All rows are made from the same 7 directions, up to rounding. Whole rows:
[52 -74 56 -215 99 119 224 -106 -178 -77 -40 85 -136 -142 15 2 -234 -52 82 82 -120 33 282]
[-228 152 -120 -16 -10 -197 -45 140 293 -60 199 -253 -41 552 121 -51 342 207 -421 -45 -24 -84 -236]
[-168 -238 237 -8 -33 -274 41 -103 -130 102 -95 202 -124 -192 -26 -313 127 103 -110 -150 -70 177 -184]
[101 104 -105 79 8 175 -181 140 169 47 29 -146 371 -167 33 -120 -238 -112 158 -208 54 103 -277]
[-105 -159 155 -20 -146 240 -8 -156 -197 171 -323 184 167 -254 -135 12 151 -128 222 268 -38 -233 177]
[-194 64 -73 -424 128 240 266 -198 -61 70 -222 -17 205 -41 56 -90 -344 -216 78 207 -224 40 175]
[182 -25 -12 137 108 -302 -119 -63 -48 -27 66 121 -119 -191 0 -8 -271 -28 64 -269 0 227 -109]
[-164 244 -183 -385 115 260 395 184 224 -88 162 -347 91 368 172 -125 -159 31 -215 89 23 235 -36]
[15 -107 151 52 -138 198 151 82 -114 111 -97 87 40 -232 -106 -72 106 -4 152 103 234 164 -2]
[-13 189 -202 -317 192 188 147 -1 118 -137 90 -217 95 184 153 10 -356 -87 -53 21 -198 -17 124]
[-245 21 -46 -34 34 -409 -47 -290 -37 115 -172 148 -113 232 -24 98 136 -35 -168 137 -145 -77 18]

Rows cut short, each followed by the rest of it:
[144 -58 70 214 -72 -51 -37 32 -86 110 -56 141 17 -286 -111 5 -55 -53] => [198 -71 243 252 -113]
[3 -8 62 43 -25 -140 225 146 9 10 128 0 -196 37 -7 -104 72 136] => [-117 -74 265 412 -155]
[164 -102 115 121 -43 -13 73 83 -114 -51 84 91 -206 -146 -56 31 44 84] => [60 -42 164 125 66]
[-34 -15 -1 -149 -14 385 -68 30 39 -55 -43 -128 245 -38 52 -58 -16 -51] => [71 64 -210 -353 117]
[-204 -251 192 -232 38 -53 68 -458 -351 184 -447 373 38 -384 -89 -117 -160 -209] => [181 175 -338 -112 238]
[176 -281 254 102 -40 -76 58 -129 -346 -25 -80 327 -322 -372 -126 59 20 31] => [172 25 18 -4 274]
[-275 -154 187 -169 -85 -13 254 -87 -132 86 -139 110 -138 58 -36 -142 298 97] => [-149 206 -28 3 83]
[-86 112 -102 -80 -10 49 100 -93 -12 29 -91 -10 -25 228 -30 234 83 -69] => [-14 300 20 -127 214]
[106 -49 42 -34 11 146 83 -50 -137 14 -83 94 10 -227 -50 43 -173 -100] => [195 66 28 51 154]
[-79 240 -177 -51 -19 45 206 156 179 -27 132 -213 -58 452 35 174 159 65] => [-181 207 227 106 12]
[71 -10 -13 21 22 25 -99 3 6 -89 59 -26 -34 25 24 63 3 23] => [-4 -32 -97 -184 85]
[-207 -47 103 -93 -164 251 203 40 -42 117 -144 -8 71 75 -68 -33 329 29] => [-20 307 120 -70 79]
[-40 -63 95 -191 31 106 316 51 -79 -30 32 1 -115 -65 28 -159 -77 56] => [-41 24 44 239 56]
[-186 36 -27 -217 38 75 138 -75 18 56 -100 -41 107 72 41 -101 -56 -56] => [-56 102 -107 22 7]
[174 91 -5 272 -272 464 38 365 83 39 76 -152 133 41 -133 233 359 45] => [184 248 517 -41 36]
[17 -87 68 121 -55 -22 -194 -16 -13 46 -53 58 97 -151 -33 -65 63 -7] => [65 -98 -46 -109 -98]
[6 -218 222 100 -154 34 -4 28 -158 -114 49 102 -332 88 -68 124 520 227] => [-110 172 -19 -405 294]
[-70 165 -186 -174 152 24 -81 29 225 -67 95 -229 225 154 163 -140 -265 -50] => [-113 -183 -219 -9 -179]
[-48 100 -114 -155 23 276 35 -152 -41 111 -243 7 291 -85 -36 121 -226 -264] => [233 248 -75 -112 176]
[-96 25 -24 -181 94 -48 130 -20 36 -40 43 -57 -35 86 84 -128 -114 25] => [-127 -53 -109 108 -34]
[-187 -89 153 -205 -53 152 349 128 -15 39 12 -53 -27 -11 30 -309 118 123] => [-131 33 94 266 -98]
[-129 -173 140 7 -60 3 -189 -154 -85 142 -230 144 215 -276 -45 -200 39 -78] => [100 -59 -195 -162 -105]
[-133 12 44 -236 -77 441 274 180 53 -63 48 -200 62 171 50 -83 200 93] => [-92 221 25 -126 139]
[115 -66 106 -141 8 201 413 91 -174 -110 88 36 -293 -61 -22 49 -45 76] => [38 158 169 203 298]
[165 -224 208 83 -26 -79 46 19 -205 -187 142 145 -442 -70 -31 75 198 205] => [-58 -23 -28 -155 274]
[-5 183 -179 -104 79 140 24 11 123 64 -47 -125 289 -14 44 -20 -319 -178] => [110 -10 18 162 -110]
[-214 -10 61 -26 -113 15 108 86 72 98 -28 -57 45 148 -10 -137 297 98] => [-152 84 113 71 -158]
[-271 -32 12 -378 147 -130 262 -300 -127 59 -196 115 -68 42 53 -124 -197 -93] => [-105 135 -280 88 140]
[82 -12 11 118 -18 -154 -5 -2 -51 -64 78 61 -246 110 -36 178 142 83] => [-57 49 79 -45 119]
[39 -40 68 163 -83 -86 34 19 -65 157 -88 131 24 -208 -107 -36 4 -42] => [131 -22 262 313 -158]
[130 -280 231 -108 92 -166 195 -218 -385 -194 18 302 -581 -155 -30 109 -21 112] => [-18 70 -206 -129 508]
[-97 -99 66 -266 50 255 15 -57 -35 -128 -16 -72 49 11 95 -118 -1 27] => [-61 43 -366 -387 211]
[-53 226 -187 72 -36 77 -66 127 235 156 -28 -173 369 74 3 -34 -91 -122] => [59 -30 211 230 -334]
[174 -85 91 -71 22 310 75 215 0 -177 192 -122 -9 -175 73 -163 -118 97] => [46 -169 -26 -3 41]
[-39 -9 27 -117 -18 153 175 9 -54 -24 -18 -15 -57 54 -6 38 54 13] => [-7 165 18 -36 167]
[-13 -120 206 -14 -169 397 237 352 33 44 83 -120 136 -219 -14 -356 162 142] => [35 -74 290 286 -225]
[68 -120 93 235 -113 -103 -284 46 -6 -147 131 17 -229 181 -24 178 473 211] => [-143 3 -89 -516 139]
[-171 -194 157 -120 84 -130 -198 19 110 2 43 -51 226 -259 158 -646 -143 98] => [-164 -541 -371 75 -490]
[-460 5 17 -151 -89 -107 -16 -53 151 58 -65 -117 34 485 65 -117 532 158] => [-404 176 -205 -338 -94]
[93 -155 143 275 -139 -132 -191 0 -108 -32 21 145 -221 -14 -102 161 381 133] => [-7 35 59 -272 109]
[-233 -158 143 -66 -90 -33 -15 -234 -161 150 -285 195 30 -66 -84 -33 230 -47] => [11 212 -155 -232 114]
[-163 -155 99 -310 146 -152 112 -275 -172 -121 -59 123 -262 66 84 -75 -44 51] => [-183 47 -447 -245 292]
[118 -96 82 30 54 -165 87 -73 -159 -32 15 164 -234 -168 -34 17 -129 13] => [51 -66 32 181 88]
[315 19 -28 203 -3 146 -188 232 85 -145 225 -116 43 -142 24 34 -112 46] => [124 -242 99 -26 -69]
[-78 139 -159 -301 249 -186 186 -82 84 -144 139 -118 -150 263 171 -51 -318 12] => [-231 -90 -225 154 38]
[52 100 -135 -27 108 4 -163 -29 109 -7 7 -82 221 -66 68 -49 -306 -124] => [73 -171 -134 9 -129]
[-29 -41 -9 119 58 -502 -113 -357 -179 137 -212 324 -179 -70 -103 180 -78 -126] => [51 46 -59 72 59]
[56 21 -25 140 40 -224 -163 111 142 -19 155 -64 29 -26 59 -169 -71 77] => [-91 -341 32 199 -345]
[295 177 -183 14 131 118 36 130 75 -146 195 -135 -5 -18 56 158 -390 -75] => [130 -104 107 172 67]
[-93 22 15 -121 45 -57 178 162 123 -78 193 -151 -97 167 110 -229 36 170] => [-248 -150 26 230 -185]
[205 123 -142 110 17 52 -43 -90 -79 -6 -62 70 -34 -2 -88 406 -141 -167] => [227 209 113 -90 283]
[18 -86 105 -148 28 197 148 185 32 -133 171 -129 -30 -68 99 -269 -41 141] => [-91 -166 -56 76 -53]
[-192 -17 -27 12 37 -310 -227 -236 23 135 -176 106 124 10 3 -81 -4 -83] => [-64 -77 -222 -90 -173]
[101 177 -211 -7 14 234 -135 -77 30 -99 -33 -95 66 247 -13 459 12 -135] => [112 317 -103 -511 403]
[360 -34 52 273 -92 261 -141 353 66 -156 271 -128 5 -180 -12 24 40 121] => [142 -214 234 -19 -62]
